The rows of a group lie close to one hidden flat surface of 12 dimensions, which passes through zero. Surfaces can cross.
In the rows, 128 means zero.
Known rows, each followed by its group:
[115 130 126 119  38  93 107 146 127 117 140 141 129 126 122 124 155 118]  Vaf
[108 172 145 119 167  91 108 134 127 103 104 142 124  93 141 103 102 126]  melo
[151 153  99 134 192  92 134 159 118 104 149 198 113 188 112 146  78  97]  Pes
[140 108 139 151 155 115 113  84 136 140  90 102 124 112 115 116 147 132]  Vaf
[110 136 138  50  99 113 140 117 113 130  76 105 165 157 107 136 139 112]  Vaf
[151 123 112 121 120 141 115 137 110 102 175 186 156 137 116 164 100 136]  Pes
[172 140  97  96 143 113 173 129 115  92 184 210 161 119 160 117 149  61]  vuroz
[143 149 149 132 160 162 103 102 140  90 125 165 148 100 132 154  65 132]  Pes
[128 102 116  95 121 167 132 137 130 157 145 117 131 120 143 146 134 122]  Pes
[107 153 140  90  59 180 160 100 148 150 115 109 135 186 113 182 151  98]  melo
[109 167 137 171 148 106 139 137 129 110 124 134 118 170 109 133 166 139]  vuroz
[128 118 123 127 138 135 166 117 109 174 112  62 155 157 113 115 199 160]  Dal
[125  95 169 158  76 152 139  95 122 157 159  72 126  71 138 105 177 181]  Pes
[119  82 152 140 181 106 118 128 137 135 127 155 122 117 119 136  95 120]  Vaf
[132 175 125 150 122  60 120 152 125  73 130 167 133 148 122  99 140 104]  vuroz
[122 113 156 165 197  95  90 203 135 108 141  63  97 114 142 134 107 133]  melo
[130 140 110  69  91 179 116 119 124 154 122 112 136 121 116  98 194 122]  melo
[121 147 127 123 110 105 137  91 119 114  71 128 176 167 110 118 158 165]  melo
[136 145 119 133 106 105 134 113 107 116 111 128 158 115 115 105 129 135]  Kila
[152 164 133 134 116 130 114 143 124 119 184 142  90  91 135 109 116 110]  Vaf
[158 186  73  68 127 161 154 183 110 142 165 112 122 148 189  73 147 187]  vuroz
[135  89 128 168 128 106 152 102 128 137 129 159 145 163 125 162  91 163]  melo
[167 100  98 172 139  89 183  98  85 154 156 117 117  93 141  49 141 173]  Pes
[ 96 174 141 189 125 112 138 110 157 122  93 153 134 149 126 123  96 149]  Kila
[112 180 109 140 125 116 150 144 151 119 107 166 104 169 158 107  99 144]  Vaf
[103 113 160 144 141 137  95 141 157 166 109  91 127  87 133 112  97 162]  Kila
[110 143 131 112 125 125 116 143 135 121  97 111 138 101 158 126 118 131]  melo
[153 144 101 124 177 127 152 129 117  94 144 129  91 123 113 137 129  16]  Kila
[108 110 106 132 103 110 110 137 160 121  86 140 107 106 139 123 113  38]  Pes
[149 158 142  68 192 184 138 131  84 115 158  97 141 151 103 161 149 152]  Dal
[138  95 143 108 103 127 109 148 166 146  60  41 123 179 114 147  83 111]  Kila
[108 125  76 196 131 140 160 138 170 146 122 163  84 147 168 125 114  93]  Vaf
[116 156 102 141 104 147 129 114 159  95  71 144 130 173 139 159 107 119]  Dal
[140 182 148 117 147 126 133 122 127 109 159 194 125 127 150 112  70 192]  vuroz
[142 161  83 134 112 126 171 101  77 117 136 126 168 150 117 111 181 153]  vuroz
[ 64 137 151 137  95 167 116  77 141 149  92 162 171  91 136 139 203 169]  melo
[106 127 183 176 141 141 109 115 164 137 116 107 127 114 101 159  73 123]  Kila
[132  67 132 107 104 179  85 125 165 121 119 125 125 105 158 160 115 127]  Kila
[113 141 119  69 133 123 162 104 100 163 110 148 147 129 131 105 146 140]  vuroz
[ 94 174 140  83  99  90 114 156 154 121  79 145 132 160 152  96 155 135]  vuroz
[137  55 106 141 120 172 122 123 143 132 131 107 167 112 147 153 181 115]  vuroz
[160 149 130 121 100 132 120 155 134 109 167 139 109 157 138 137  80 151]  Kila
[129  70 107 159 119 131 139  93 144 154 124 179 130 111 150 139  93 136]  Pes
[ 91 174 132  74 132 106  96 158 119 122 128 190 138 124 134 116 157 133]  Pes
[140 122  74 114  69 182 169 127 146 150 136 120 127 179 170 151 131 146]  Kila
[131 151 163  86 148 124  92 133 102  85 139  97 141  39 120 122 114  75]  melo
[117 149 100 102 116 109 104 159 129 111  94 112 130 135 134 106 151 112]  Pes
[163  99  48 109 127 179 167 118  84 121 138 108 146 163 124 155 148 116]  Dal
[123  66 156 130 118 130  93 142 160 144 112 127 126 142 135 141  93 174]  Vaf
[132 148 168 163 130 119 149 174 155 172 210 141  69 127 146 111  95 140]  Dal
[158  87 151  51 130 133  98 102 121 170 115  99 145  95 140 110 113 172]  Vaf
[121 126 142 132 154 100 154 163 136 174 147 107  92 153 126 106 134 115]  Dal
[159 165  97 171 161 178 177  99 120 118 170 141 109 117 135 143 109  98]  Vaf
[166 180  82 108 138 169 128 126  80  84 139  84 178  75 140  82 169 154]  Vaf
[111 110 106 122 143 159 138 103 121 139  99 112 144 102 126 132 172  96]  Dal
[114 117 125 100 125 152 155 122 147 171 138 147  90 107 162 131  94  82]  Pes
[104 144 171 136 106 123 128 141 155 145 123 109 116 166 120 143 131 150]  Dal
[125 163 146 116  55 147 124  87 127 105 139 140 138  86 115 158 129  69]  Vaf
[150 157 130 164 137 118 126 108 113  73 133 127 143 119  99 141 108  90]  vuroz
[120 145 142 138 136 145 130 144 137 120 152 156 116 193 127 163 113 187]  Dal
[102 131 152  75  98 109 124 131 137 172 125 145 122 103 145 107 123 129]  Dal
[ 57 180 137 181  95  96 113 127 173  93  81 182 116  93 162 129 127  97]  melo
[119 166 157 141 135  95 157  98 113 113 130 163 123 127 101 128 118  99]  Pes
[103 145 139 134  51 138  99 148 135 120 138 102 135  83 120 130 149  89]  Kila
[167 139 107 119 152  97 160 155  92 119 168 108 113 179  96 123 129 104]  Vaf
[101 148 148 119 108 115 136 147 126 131 150 139 125 154 116 142 180 113]  vuroz
[ 92 164 148  91 113  48 117 157  95 134 141 175 121 124 117  74 179 141]  melo
[131 133 120 161 140 153 154 103 140 141 114 112 139 114 139 126 136 129]  Dal
[112 117 111 133 140 148 149 131 104 178 139 101 144 122 135 114 186 172]  Kila
[115  82 121  94 149 141 131 111 131 151 122 183 110 143 136 157  92 135]  Dal
[110 133 146  97 156 154 104 119  99 110 157 163 138  78 118 141 151 125]  Dal
[134 162 164  62  88 132 151  89  91 124 121 105 160 118 107 125 126 134]  Pes
[142 139 138 145  97 156 133  76 111 106 147 155 169 126  92 145 157 147]  melo
[151 140 118 194 159 104 110 115  93 109 150 132 117  93 106  97  82 179]  vuroz
[ 76 157 142 160 136 185 125 115 163 164 121 124 119  49 151 126 119 101]  Kila
[118  95 168 159 198  90 102  84 108  80  86 127 200 101  79 140 215 105]  vuroz
[151 115 113 163 180 111 115 112 127  87 109 152 127 115 133 117 122 123]  Kila
[116 124 131  96 142 140 105 176 143 128 125  88 122  61 209 126  66 159]  melo

New rows. What belongs after each?
[ 97 115 146 125 152 116 153 117 137 177 117 133  89  93 142  96 132 104]  Pes
[185  56 105 106 189 105  92 132 122  76 108 132 126 150 137 117 135 149]  Kila
[ 97 166 109 143 151 135 131 113  80 155 105  83 125  97 109  82 173 201]  vuroz
[137  88 146 165 139 129 113  97 153  87 105 139 171 131 117 168 141 115]  vuroz
[146 107  90  65 120 139 129 131 107 131 107 114 140 144 139 119 121 138]  Dal
[139 101 140 157  86 165 106 138 161 176 222 227  60 121 101 106 149 116]  melo
[136 133 116 106 128 142  99 156 130 104  97  78 146 165 116 143 141 138]  Pes
[175 109 112  98 132  96 110 121 111 103  92  96 132 134  87  93 121  70]  melo
[ 71 162 156 202 163 138 107 173 160 166 136 109  95  76 136 103 133 133]  Kila
[ 93 181 170 155 108 148 104 114 157 111  99 103 148  96 112 141 103 127]  Kila
[150 154 144 153 146 131 143  66  90  89 130 131 170  78 105 114 129 133]  Pes
[132 139  55 130  99 133 126 169 133  87 139 142  89 127 172 107 189  66]  Kila
[144 111 140 165 141 114 115 160 124 118 187 134 114 120 135 137 102 159]  melo
[151 119  92 120 121  91  96 118  66  47 148 189 161 104  98 125 142 126]  Dal
[130  86 143 118 115 101  94 192 145 131 131  73 108 160 138 143 108 147]  melo
[133 178 105 144 180 136 166  82  76 114 112 117 153 102 100 113 150 125]  vuroz
[148 104 115  93 144 131 161 122 146 131 130 159 154 163 153 144 141 110]  vuroz
[105 132 132 135 149  82  78 116 109  91 139 249 160  68 118 130 121 109]  Pes
[147 121 137 129 190 144 152 124 116 147 105  43 129 163 115 112 150 181]  Pes
[183 124 142  90 114 115 153 100  90 147 140  82 174  95 114  93 113 147]  Dal
[112 107 121 197  90 102 176 123 144 217 125 113 130 163 113 126  74 169]  Kila
[123 128 146 131 145 107  96 147 133  99 141 185 139 154 103 168 100 131]  Pes
[163 166 133  84 127  77 140 117  81 105 119 110 140 110 116  75 112 131]  Pes
[105 117 119 120  96 129 134 144 113 115 150 179 159 136 139 134 117 161]  Vaf
[109 175 129 167 107 109 112 153 164 113  89 118  83 176 134 122  81 149]  vuroz
[108 138 169 128  79 153 159  74 128 138 133 116 161 126  93 185 148  89]  Dal
[146 100 135 119 109 171  67 118 164 134 110 134 122 106 115  99 138 139]  melo
[116 132 145 123  77 118 137 108 103 140 136 117 122 143  87 151 101 120]  vuroz
[112 170 110  89 129 206 138  91 105  91 147 177 145 106 137 176 136 107]  Dal
[134 140 130  97 159 146  94 139 120 105 112 102 144  92 129 120 138 108]  Pes
[ 87 179  94 123  94 106 167 153 129 113  86  86 144 154 192 146 125 149]  melo
[136 117 113 170  73 105 143 123 156 138 117 127 129 142 137 118 102 115]  Dal
[128  80 187 118  78 121 122  96 139 136 114  89 136 146  95 165 108 130]  Pes
[123 166  88 134 126 182 116 172 162 106 113  74 107 156 142 152 138  76]  Pes
[152  90 145 109 142 116  62 154 129 118 146 122 104  65 106  89 124  86]  melo
[173  42 119 110 165 113 143 151 124 134 178 147 156 154 135 141 167 115]  vuroz
[176  79  81 139 109  93 145 161  95 156 171 115 116 131 126  99 105 128]  Kila
[107 162 182  88 165 164 176  91 117 146 153 156 145 150 108 178 151 117]  vuroz
[150 106 111 115 156 134 132  99 114 122 123 155 147 106 140 124  98 150]  Dal
[118 108 115 120 147 117 150 122  98 134 130 132 128 170  93 149 181 103]  Dal
[117 125 119 117 154  90 156 123 105 152 128 157 129 113 148 109 113 142]  melo
[ 86 124 174 142 115 107 122  94 145 169  98 132 143  78 104 134  88 103]  Kila
[138  90  94 154 105  95 147 127  66 118 150  96 180 115 121 134 192 154]  melo
[147  90 146  99 110 135 120 101 132 115 123 122 132 128 107 167  97  74]  Kila
[120  87 128  71 172 182  83 120  89 122 134 127 157  79 121 147 170 159]  Dal
[126 112  30 136  52 149 140 153 141 116 157 210  81 135 176 146  95  61]  Dal
[107 140 108 133 189 154  92 151 147 117 132 212 144 141 147 159 114 170]  Pes
[133 185 144 152 134 160 150  73 107  96 135 146 163 136  84 148 169 128]  melo
[170 215 102 131 131 114 149 121 137 128 107 108 100 182 152  81 130 184]  Vaf
[ 98  99 149  82 123 100  89 182 106 131 161 162 143  95 137 105 123 167]  Vaf
[138 185  81  81  47 108 106 195 140  78 143 170  83 178 157 119  78 100]  Dal
[ 98 126 125 105 153  75 162 148 120 162 119 153  98 204 112 121 155 133]  Dal
[124 102 146 121 142 116 139 114 134 169 109 121 143 123 139 112 124 164]  Dal
[134 111 121  68 140 170 102 144 131 150  94  54 135 110 121 105 178 111]  melo
[146 217 110 106  70 167 155  94 149 121 143 215 118 158 133 112  91 128]  melo
[133 157  63  86 126 216 154 119 144 168 133 145 103  65 179  80 142  93]  melo
[181 197 112 150 185 167 180  64 149 128 117 127  88 127 145 127  58  76]  Vaf
[147 120 119 184 161 152 119 117 126 120 133 111 120 120 122 127 101 180]  vuroz
[171 132  87 169 145 118 157 111 114 113 106  95 156 138 125 101 123 136]  Dal
[170 156 132 229 124 123 148 156 151 114 180 117 115 175 139 112  90 203]  Dal
[145 104 143 153  84 111  96 153 137  92 163 135 128 138 115 154 122  99]  vuroz
[141 119 131 128 102 115 109 105 129 112 112 146 139 123  99 115 142 108]  melo
[133 119 137  74 139 190 134 102 116 141  85   4 157  97 118 127 182 100]  Pes
[137  73 115 137 125 175 118 123 115 173 169  96 123  82 136 134 135 163]  vuroz
[115  92 128 121  57 117 135 131  97 134 159 147 160 141 103 156 164 126]  Vaf
[111 165 173 132  94 103 148 111 173 136 112 160  80 144 146 126  49 118]  Pes
[197 196 137  98 148 137 119 110 119 126 157 120  91  99 144  86  83 145]  Vaf
[167  76 119 113 154  96 111 154  99 123 153 108 128 125 104 121 124 106]  Pes
[ 88 192 119 133 137 182 162  90 124 167  84  87 173  83 140 108 154 145]  Kila
[123 132 101  85 109 117  95 158 118 117  87  82 143 139 137  91 178 153]  Dal
[146 142 138 148 100 114 108 120 152  94 102 132 149 138 138 124  79 172]  Dal
[ 90  78 147 189  76  84  87 178 168 124 142 125  95 121 148 162 116 106]  melo
[ 90 119 131 116 126 134 104 101 141 105  76 153 135 122 123 159 129  85]  Dal
[117  96  73 163 164 160 178  77 124 147 104 134 154  58 177 141 121  99]  melo
[121 107 114 123 113  77 102 170 110 152 144 124  76  98 124  84 110 106]  vuroz
[162 142 158  95 201 136 143 133 101 141 186 137  98 133  94 124 106 113]  melo
[131  89 126 136 101 174 102 155 160 129 135 100 126 147 132 177 115 121]  Pes
[135 145 108 136 168 151 130  93 125  69 105 154 137 139 138 146 166 113]  Kila
[103 166 115 111 101  85 172 124 156 137 101 208 112 184 158 117  99 117]  vuroz
[ 81 180 164 179 147 135 119 141 144 124 166 156  76 101 118 137 131 115]  vuroz
[143 104 107 113 107  56 102 153 107  88 113 137 134 169 125 101 177 147]  Kila
[129 196 127  64 105 173 113 148 150 107 122 129 124 127 162 133  80 128]  Pes
[152 117 137 148  90 137 189  84 132 136 122  88 113 178 102 165  99  79]  Pes
[101 106 130  96 119 110 171 108  97 143 122 110 160 101 141 166 126  97]  melo
